The same things were measured in two ways. Each way mixes the same 11 hidden numbers, adds some noise and spreads widely along 5 directions of its own, which tell nothing about the thing.
(in the rows, 128 means zero)
Some things both ways: the first way, then the second way.
[162 108 127 139 110 139 176  94 105 165 124  93 129 114 148  89 124  92
 113 150 159 175  85 154 128]
[148 165 161 134 170 101 137 176 171  69 117 172 117 113 133 127 123 174
 139 106 140 157 110]

[122 159 104 119  65  97 123 150  68 121 105 156 129 138 128  79 177 167
 113 144 107 163 156  51 129]
[123  99 100  92  90 135 162  89  89 173 134 130 174 106  99 172 121  96
 168 175  98  79 119]

[ 83  86 138 162 133 118 118 148 212  89 128 114 160 193 142 142  87 181
 105 169  97 133 151 193 159]
[131 156 124 180 178 115  99 191 204 116 148 179 101  66 167 108 161 178
 131 122 152 120 124]

[147  98 120 137 102 145 149  73  82 105 135  88  97 143 144  86 140 151
  97 178 102 146 115 134 116]
[117 132 122 102 101 115 111  92 159 124 149 182 135 111 150 108 144 196
 100  96 120 137 143]

[125 147  85 107 129 121 100 155 209 118 136 138 170 120 128 153  99 164
 122 125 112 125 136 137 143]
[139 135 155  98 115  96 140 109  99 119  98  92 147 153  99 156 116 122
 105 133 135 155 120]

[168  68 129 167 138 161 189  91 135 166 171  89 104 129 123 159 138  60
 135 128 136 151  31 146 174]
[136 137 132 182 193 192 131 194 110 149  88  62 108  80 180 120 116  99
 126 102 151 111 110]

[190 144 117 119 134 109 132 141  74 143 102 134 107  69 142 103 153  65
 133 116 183 148  86 113  94]
[172 160 135 182 123 117 111 148 160  84 144 133 106 152 124 124 136 115
 152 162 138 166 123]

[136 165 149  73 169 120 104 159 121  86  95 105  91 127 111 129 153 188
  88 116 135 131 106 133 160]
[171 133 135 188 126 131 145 151 124 131  97 113 121 130 157 138 120 109
 129 114 127 141 115]

[ 65 144 187  96 113 115  74 159 100 110 165 177 130 151 104 139 154 153
 159 138 116  96 194  72  84]
[ 72 163 165 119 154 134 121 115 116 124  75 135 119 180 137 121 131 122
 145  44 136 161  68]

[136  88 130 138 158 132 170 118 125 126 121  95 120 156 131 139 141 156
 111 125 129 166  75 142 144]
[113 116 108 175 115 162 163 128 100 174 147 154 123 129 152 123 112 126
 143 102  84  42 133]

[102 164 136  81 140 126 131 132 111 110 126 131  86 130 114 127 131 151
 108 167 113 151 133  90 149]
[ 88 152 157 113 145 122  90 104  96  87 134 157 125 137 117 117 106 174
  99  68 147 157 129]

[164 149  68 158 137 107  93 173 184 123  94 139 150  81 137 138 111 119
 119 147 101 144 143  96 158]
[127 155 125 164 123 149 111 142 128 116 145 128  79 105 162  83 119 143
 116 129 126  84 139]

[110 159 184  87 126 107 169 128 112 152 170 140 141  85  95 186 111  56
 170  73 153 120 121  78 111]
[ 64  82 116  63 161 147 126 126  98 153 125 142 157 133  87 176 109 121
 155  74 146 106 108]

[148 147 123 125 117 112 100 148 179 126 145 118 174  75 119 175 110 122
 142  90 100 118 150  79 136]
[125  75  90  29 121 154 178 120 109 211  95  81 172  99 120 179 112 117
 144 121 122  80 137]

[178 101  69 133 101 107  96 151 156 107 134 129 203 121 157 103 117 148
 124 176 102 131 148 128  89]
[124 170 126 167  87 111 159 106 137 153 136 122 114 169 120 109 163 105
 130 162 114  64 108]

[133 110 154 113 178 132 141 145 164 116  92 105 138 161 138 142 104 205
  92 172 116 168 120 150 156]
[142 126 141 100 182 159 196 184  94 164  87  48 145 142 132 167 107 105
 118 116 130  88 115]

[145 107 140 140 107 147 149  96 130 148 174  98 143 116 108 142 132 113
 142 117 107 122 110 116 143]
[182 131  94 130  99 146 168 110 146 135 136 122 160 109 120 140 151 114
 143 166 149 114 130]

[133 150 138 105 148 112 117 128 121  63 101  79 101 129 127 100 119 177
  76 152 103 139 124 147 172]
[132 111 104 130 116 123 112 108 161 144 139 159 154  84 118 145 152 133
 143 139 142 130 125]

[118 115 110 144  85 114 130 126 136 127 153 175 155 147 145 114 108 111
 149 139 138 113 139 152  87]
[ 96 160 143 159 128  83  84 125 150  75 150 186 102 170 117 116 163 140
 132 119 158 169  92]

[144 133 151 121 174 145 149 113 156 125 105  89  90 116 125 144  96 141
  94 169 114 156 105 141 183]
[164 150 149 129 186 153 132 179 134  81 124  96 118 108 148 113 108 163
  85  99 169 156 151]

[123 125  90 142  48 112 100 168 123 159 161 205 149 132 142 132 164  88
 159 170 112 140 162  36 103]
[105 149 149 123 171 169 135 143  62 151 100  51 121 142 117 126 102  90
 127 126 134 108 123]

[105 124 110 150 175 128 126 152 198  90  80 107  95 161 135 127 110 179
  81 141 134 149  93 207 194]
[129 112 141 187 141 133  95 133 120 122 140 137 111 119 113 108  94 114
 135 121 106 127 162]

[183 154 127 129 134 113 158 127  53 158 110 130 106  60  98 114 166  57
 151 106 154 132 104  71 102]
[106 119 164 102 103 140  83  96 126  90  87  94 113 136 134 142 108  98
 127 106 118 173  72]

[168 105 125 127 159 138 187 110 139 162 152 119 125 103 108 161 121  54
 152  96 174 120  45 170 121]
[ 53  90 122 113 110 120  71 104  94 157 130 137 100 145 108 144 102 110
 138  92 121  97 116]

[177  81 172 130 161 152 190  85  85 146 141  98  99 126 113 128 136  76
 138 149 165 118  68 172  93]
[142 138 128 153 136 122  84 158 178 111 141 103  96 121 151 123 152 130
 110 146 151 150 124]

[158 184 138 113 194 104 109 150 121 103  97  94 101  43 108 143 113  99
 118  98 123 142 112  90 173]
[147 142 122 143 161 154 108 169 163 115 109 119 120  64 175 128 147 133
 139 130 159 150  99]

[132  77 124 169 147 147 117 123 169  99 101 112 138 180 143 109 110 211
  95 215  82 133 161 170 126]
[ 58 117 158  54 113 139 118  84 113 149  89  98 110 172 133 112 102 144
  96  51  96 109 114]

Other things, the second way, with their names:
(269): [136 108 115  78 114 116 112 121 147 111 120 135 133 125 111 155 115 144
 133 104 156 151 129]
(302): [ 76 118  95 135 137 127 132 136 107 166 179 145 114 157  88 125 139 103
 158 157 133  47 138]
(107): [145 126 101 162 114 130  86 128 155 111 169 140 117 122 175 114 178 147
  91 144 160 178 132]
(214): [ 81 109 102  88 110 143 104  92 112 152 154 130 122 147 109 115 132 117
 143 133 128 109 140]
(322): [143 139 132 103 127 134 144 144 130 142 100  94 130  89 131 148 117 111
 160 170 112 105 108]
(45): [112 132 139 104 163 173 102 141 108 118  64  93 118 125 167 144 108 123
 135  41 167 186  81]
(100): [141 121 129 137 103 112  72 110 163  55 172 197 124  80 123 128 120 171
 130 139 133 158 131]
(42): [ 77 105  82 105  94 134  82  88 101 159 181 157 118 126 133 126 140 156
 109 114 142  96 150]
(26): [ 93 115 112  91  91  93  86  78 145 118 133 189 129 140 111 127 144 147
 147 105 143 165 119]
(3): [164 130 182 154 149 140  80 150 126  54 118  63 112 111 146 127  99 127
  66 130 139 195 127]
(409): [122 143 164 139 184 141 167 166 122 112 106  93 121 165 115 104 122 109
 119 110 134 116 119]
(124): [ 61 100 114 119 139 140 113 112 111 203 143 132 124 103 140  98 132 148
 100 102 102  62 162]
(149): [105 137 157 112 141  91 123 134 112 109 109 156 121 121 118 128 105 153
 121 105 125 132 123]
(510): [134  88  80  58  90 118 133 127 184 163 137 145 149  90 147 183 160 149
 142 146 132 106 105]
(299): [146 160 168 170 143 120 144 147 119  68 131 134 110 115 113  92 111 127
 116 153 123 107 126]
(47): [162 178 127 165 146 133 143 165 139 115 121 129 109 107 162 118 132 156
 121 119 155 120 126]
(290): [108 116 112  66  99  89 133 108 123 166 158 117 141 120 122 130 153 158
  87 180 116  94 158]
(450): [142 110 175 196 159 173 131 135 101 108 108  64 116 194 142  97  99  84
  83  74 106 165 136]
(64): [118  84  76 110 102  95 118  89 139 167 181 188 166 101  70 132 145 136
 152 171 133 101 184]
(105): [ 85 113 106  69  91 131 112  77 154 135 107 198 117 131 102 121 101 139
 206  66 115 109 114]
(353): [117 136 174 162 129 166 140 115 123 106  91  85 123 176 150 108 139  76
 119 107 100 150  69]
(277): [160 123 127 197 122 144 147 144 119 111 143 136 112 175 142 125 116 111
 129 106 117 124 129]
(101): [ 90  91  99  96  64 129  87  37 103 145 167 145 154 156 114 131 149 134
  96 113 129 146 140]
(422): [180 185 145 190 123 109 144 144 113  72 135 145 112 147 177 100 149 159
  93 131 143 181 120]
(183): [133 123 136 190 158 111 143 176 113 182  97 129 123  65 171 130 123 134
 112 125 107  93 134]
(373): [121 119 108 123 120  99 136 156 134 135 158 155 112 114 145 140 143 154
 115 149 132  84 129]
(248): [167 131 157 158 185 195 151 188 132  68  81  91 118 137 188 135 112 116
 118  52 159 181  74]
(112): [165 109 154 142 175 172 125 145 125  91 114  80 143 129 133 118 103 118
 100  99 140 193 153]
(264): [163 116 143 170 142 131 123 164 153  94 129 142 126 118 175 140 129 153
 100 100 124 164 114]
(36): [179  94 121 132  81 124 133  91 105 108 144  98 142 156  87 131 101  88
 130 178 111 150 167]
(463): [179 161 151 145 149 152 146 140 166  80 108 127 143 105 141 123 128 143
 132 115 143 162 110]
(479): [140 147 147 145 138 112 100 129 122 103 135 105 132 119 136 126 147 144
  75 143 157 173 132]
(293): [124 148 174 146 182 120 123 194 149 117 120  91 100  97 182 104 138 168
  55 129 117 118 126]
(88): [132 134  95  83 136  88 108 149 151 154 135 147 123  76 105 145 126 159
 157 162 158 116 162]
(364): [137 121 121 169 109 165 133 126 141 121 116 121  80 178 147  91 105  95
 158  88 106 109 125]
(219): [151 134 123  82  94 101  93  98 184  73 145 163 133  95 105 132 131 170
 130 145 150 159 134]
(37): [108 115 156  96 179 103 110 167 118 132 104  89 119 143 104 146 102 125
 118 114 141 152 145]
(225): [102  92  98 114  86 142 126  88 105 129 168 143 134 159 102 138 125 115
 125 119 129  86 128]
(447): [171 179 156 209 182 150 173 182 129 123 148 127 126  82 154  85 123 151
 120 163  98  83 161]
(565): [108 126 132 135 116 134  99 108 139 109 146 144 125 119 140 118 150 129
 119 134 125 139 107]
(235): [182 151 165 143 163 180 176 128  77  61 125  70 167 166 109 135 107 109
  94 114 155 172 125]
(247): [170 160 158 146 119 123 122 139 132  38 128  95 108 161 140 120 133 127
  83 138 162 182 101]
(393): [ 67  81 133  80 137 145 111 133 118 144 119 117  95 127 138 108  95 132
 114  82 105  82 132]
(195): [115  99 103  90 120 141 112 126 114 142  94  97 109 153 140 146 119 107
 130  75 171 148 110]
(172): [168  97  68 119 124 125 143 128 100 164 177 133 161 122  93 157 122 132
 139 161 157 122 200]
(288): [ 83 143 118 139  99  98 117  86 108 159 155 185 117 148  97 103 126 135
 166 140  90  85 150]
(69): [ 97  97 110  82 102 172 108  60 106 165 132 138 150 135 121 122  98 140
 139  70 101 129 158]

Some of these things the first way, each followed by its name:
[ 67 134 123 130  91 141 102 133 126 128 150 191 109 180 120 127 153 196
 137 133 101 119 160  94 121]  (422)
[115 114 118 125 120 145 117 128 187  96 118 127  92 187 157 133 111 204
  75 159 113 145  99 184 190]  (172)
[183 105 135 164 187 134 173  78  41 117  88  85  77  95 134  78 130 113
 112 139 138 155  77 149 111]  (353)
[171 142 200  92 157 159 140 104  94 143 147 112  76  96  85 154 146 100
 140 109 151  86  90 130 131]  (195)
[141  68  84 204  67 128 172  89 104 132 136 141 131 171 158  85 132 121
 122 170 104 149 114 145 114]  (565)
[163 154 139 106 199 110 148 133 127 131 111 121 131  61 126 143  79  78
 139 111 164 139  96 143 113]  (302)
[190 138  73 125 116  95 151 118 113 117 113 116 156  59 154 114  97  73
 125 146 131 150 122 104  81]  (293)
[103 101 126 170  66 160 184  90 119 184 134 137 134 181 111  75 143 142
 129 190 115 151 139 143 143]  (299)
[141 143  64 168 139 103 158 157 220 161 143 157 172  58 111 215  87  37
 175  55 136 122 101 106 140]  (3)
[163 100 174 119  88 161 180  84  88 162 152 104 104 148 112 112 157 110
 123 159 146 122  93 142 121]  (269)
[142 116  56 178  35  79  90 163 155  85 119 189 144 138 183 130 130 123
 121 134 109 118 162 106  98]  (450)
[ 93 158  98 128 150 103 111 154 158 128 123 126 144  87 128 143 114 118
 132 116 114 172 142  78 145]  (447)
[137 113  96  98  32 128 142 107  83 112 158 119 112 176 144  76 186 149
  95 163 129 145  95 130 126]  (183)
[151 166 169 125 172 103 131 152  99 105  72 117  83  93 122 148 124 141
 105 107 125 154 118  83 169]  (248)
[120 143 183 112 197 141 145 117 121 125 115  68 100 102  92 140 123 142
 112 128 118 150 111 120 172]  (463)
[118 134 148 122 181 112 157 132 140  88  87 106 102 144 122 150 113 182
  98  98 133 143 102 160 150]  (264)
[153 111 133 105 140 147 129 128 134 129 133  97 116 141 130 125 144 155
 100 176 116 156  98 127 160]  (47)
[ 69 149 195 116 166 154 112 111 134 110 141 126  87 151  82 131 121 178
 134 117 121  83 150 164 139]  (26)
[128 143 135 129 164 115 118 116 100  64 107 133  69 126 130 127 113 160
 106 129 109 111 124 136 128]  (107)
[168 120 112 120 141 152 123 123 177 141 124  88 124 114 140 110 112 123
  97 165 145 150  82 184 171]  (88)
[101 120 125 153  56 105 136 149 151 129 140 188 170 173 122 151 127 155
 147 138  94 107 182  93 110]  (225)
[173 126 136 136 179 139 155  92 134 134 111  83 123  76 142 111  72  95
 116 147 144 152  94 174 132]  (409)
[ 98  97 143 155 106 139 111 122 107  94 125 126  72 187 136 115 169 187
  98 179  89 140 143 110 147]  (69)
